The rows of a group lie close to one hidden flat surface of 5 dimensions, which passes through zero. Surfaces can cross.
In the rows, zero is written as 128.
Some rows, each with its group after it:
[124 145 151 112 171 109  88 118 154 155 128 128 141 139  61  66 127]
j134
[ 95 146 119 118 127 189 156  47 139 136 155 113  95 148 109  64  76]
j165
[ 97 138 100 164 152  79 134 123 150 145 124 119 170 137 125  83 149]
j134
[140 146  75 133 128  74 105 147 141  59 111 104 141 118  96 167 101]
j148
[ 95 129 147  84 141 159 156  81 123 158 133 113 102 129 134  80  86]
j537
[169 140 101  87 119  97 114 182 123  53 114 117 122 101 104 221  93]
j148
[180 167 133 132 145 167  77 131 160  92 160 142 110 144  30 118  98]
j134
[147 130 156  95 138 147  66  79 123 122 111 135  87 140  72 106  99]
j134
[114 113 144  83 191  45 115 150 115 139  87  85 175  88 138 103 102]
j165
[144 117 169 124 124 157 144 180 122 163 147 148 134 114 159 146 167]
j537
[113 117 117  75 124  69 163 172 117 125 100 108 145  98 155 175 122]
j148
[123 138 136 112 143 130 129 122 143 141 141 123 131 129 106  99 116]
j537
[158 127 174  59 135 156 144 193 122 138 141 143 112 107 123 169 130]
j148
[111 131  94 150 116 131 107  56 126  98 114 113 107 148 111 107  91]
j134
[131  96 122 166  92 120 126 132  93 123 101 142 122 125 196 174 165]
j148
[167 114 179 125 113 205 121 144 115 155 147 166  93 132 144 141 154]
j148
[114 126 118 103 119 131 121  89 128 121 115 121 102 139 100 120 104]
j769
[152 138 104 103  85 139 111 133 129  69 124 134  86 131  93 204 104]
j165
[158 128 152 126 149 113  67 135 133 130 117 139 126 130  86 122 139]
j769
[104 112 124 152 143  94  99  71 114 135  95 112 135 135 142  81 121]
j769
[157 127 147  89 104 200 114  97 110  98 135 136  63 128 111 159  73]
j134
[145 106 156 120 125 126 126 165 105 142 117 142 133 113 164 160 157]
j537
[110 140  90 118 122  75 130 151 158 124 117 126 148 138  91 145 149]
j165
[179 108 177 102 108 175 122 176 103 131 133 158 101 111 154 186 140]
j537
[ 79 152  94  75 160  62 168 123 151 129 116  84 162 113  98  94  84]
j148
[167 113 183 142 158 140 109 174 106 147 132 141 149 103 160 124 150]
j165
[135 146 138 156 108 196 179 156 147 147 182 150 128 136 147 128 151]
j537
[154 118 135 103  99 147  81 102 108  94 103 142  75 138 100 173 103]
j769
[108 154 107  97 104 209 195  78 134 103 174 112  80 132 125 119  49]
j769
[112 103 145  72 126 126 119  72  87 125  90 110  87 117 147 128  77]
j537
[163 116 191  77 199 128 100 137  95 126 114 100 134  74 148 103  66]
j165
[118 133 173 102 197 139 129 105 121 155 140 103 140 105 130  49  79]
j165
[175 170 149 105 145 192 163 196 163 119 198 139 129 110  87 141 116]
j134
[113 110 116 162 115 147 121  59  98 110 118 111 107 128 175 113  93]
j769
[145 157 127  68 103 146 169 201 159 126 158 149 116 128  78 188 141]
j769

New rows, each followed by its group:
[160 142 162 148 184 165  81  96 137 127 154 123 128 126  89  58  95]
j769
[149 109 156 199 179 126  51  82 105 128 114 116 145 128 148  58 122]
j769
[143 110 178  85 145 117 107 150 115 163 108 143 125 120 124 130 148]
j134
[185 133 166  80 115 195 110 145 117 108 146 151  82 113 100 171 103]
j134
[168 125 143 153 145  97  74 178 137 126 118 150 154 128  97 145 180]
j134
[130 103 133 141 127  48  78 154 121 144  78 143 151 131 128 152 192]
j769
[157 125 126 181 117 198 158 135 102  97 166 124 123 104 206 145 104]
j769
[157 144 139  70 108 141 123 178 149 118 135 156 105 132  63 185 141]
j769
[111 128 133 101 126 181 139  50 106 112 134 103  83 124 137  96  43]
j165
[110 121 146 163 143 127 145 132 131 173 134 134 153 134 157  80 162]
j165
[104 125 122 158 146  91 155 156 130 156 125 123 176 121 167 107 168]
j769
[133 116 149 130 154  85 108 165 130 156 113 137 160 126 128 121 176]
j134
[152 103 186  81 143 115  89 151 110 163  98 149 118 117 119 138 155]
j134
[121  98 156 135 137 167 136  77  81 131 119 110 111 111 205 103  89]
j165
[124 144  91 189 143  73 128 162 156 129 132 124 186 132 128 116 177]
j134
[ 91 132 103 120 125 131 142  63 127 123 121 103 113 138 126  92  85]
j537
[154 129 117 135 123 106 107 167 128  93 117 130 138 119 120 176 135]
j148
[178 139 120 175 131 116  87 191 146  98 140 147 155 127 102 168 170]
j134
[134 151 125 112 118 174 183 167 141 121 174 133 125 117 131 151 118]
j769
[ 79  98 138 120 101 133 178  93  96 172 105 123 117 131 204 117 137]
j148
[103 121 153  92 148 112 130 113 126 168 109 121 131 127 121  83 126]
j134
[112 134  85 203 113  86 150 162 148 130 136 130 182 141 157 137 196]
j537
[ 79 141 115 100 139 115 138  69 144 145 120 105 122 143  90  66  92]
j769
[108  97 129 160  86 159 138  76  94 144 113 138 100 140 196 128 143]
j148
[117 123 139 111 133 176 138  67 112 123 133 109  96 122 145  91  67]
j165
[136 103 168 110  99 189 165 138  91 147 137 148  94 116 190 160 132]
j537
[152 131  99 129 102 142 109 117 120  61 122 122  99 125 114 182  89]
j148
[122 138 118 118 114 181 156  90 122 105 148 114  99 129 139 122  75]
j769
[149 123 168 106 155 111 113 180 134 157 127 143 153 114 115 128 164]
j134
[121 149 165  71 164 174 140 107 148 152 159 123 111 128  81  68  86]
j537
[ 70 137 118  73 163  77 178 121 146 161 119  91 159 116 123  76 104]
j148
[161 122 149  86 122  98  54 135 126 119  91 152 103 143  56 166 147]
j769
[126 157 134  83 169 111 125 140 159 130 143 114 145 124  59  90 100]
j165
[115 125  80 137  75 105 136 126 131  94 112 138 114 143 125 186 142]
j165
[174 130 155 107 140 140  99 168 118 102 128 138 120 111 110 171 122]
j165
[136 137  94 192  99 138 147 161 142 113 151 145 148 140 152 160 174]
j537
[ 83 116  87 113  72 115 192 116 114 124 113 120 114 131 176 174 130]
j769
[170 162 124 153 153 139 121 197 172 111 173 142 161 124  78 133 155]
j134
[135 110 112 121  88 139 135 114  94  93 111 128  94 119 169 190 106]
j148
[115 147 142 135 179 147 120  84 147 144 148 106 139 134 104  34  91]
j769
[105 133  86 194 107 158 105  29 127  97 131 117 102 164 127  87  92]
j148
[148 114 182  92 154 107  96 161 124 172 107 143 137 120 109 116 161]
j134
[149  99 113 145  91 107  98 131  93  88  88 134 108 121 167 198 130]
j537
[168 129 161 162 170 157  70 106 121 116 138 129 130 125 112  88 113]
j769
[120 127 155  65 138 166 130  76 114 133 124 113  84 125 112 100  62]
j537
[173 153 127 192 153 134  63 148 161 106 151 149 147 146  67 106 159]
j148
[ 90 132 102 139 143  78 129  99 138 133 110 109 148 134 118  89 121]
j537
[163 119 167  88 186  92  93 172 109 120 105 110 148  81 132 137 104]
j165
[109 114 122 165 139 135 111  47 103 123 110 106 119 130 162  77  91]
j769
[ 87 119  99  98 150  40 133 126 124 123  86  92 157 113 132 124 111]
j165
[108 121 120  98 110  98  94  83 121 123  85 124  98 148  92 130 112]
j769
[161 153 137 123 136 149 113 165 159 126 158 149 125 138  63 139 147]
j165
[156 111 197 109 188 163 114 123  94 141 132 113 131  87 166  82  88]
j165
[144  93 195  84 156  83  90 175 105 185  88 149 144 114 136 132 187]
j134
[176 158 158 138 164 161  85 159 164 133 167 150 137 138  56 101 145]
j148
[151 161 107 129 106 212 131  86 147  79 171 132  77 145  79 137  67]
j537
[193 126 160 153 141 164  69 143 115 101 136 146 118 119 122 148 127]
j769
[142 139 106 176 125  94 118 178 150 122 132 140 171 129 121 143 181]
j537
[122 134 141 164 173 114 144 160 141 157 153 119 180 118 149  79 153]
j769
[179 153 150 174 147 181  69 133 159 125 167 163 127 148  67 101 146]
j148
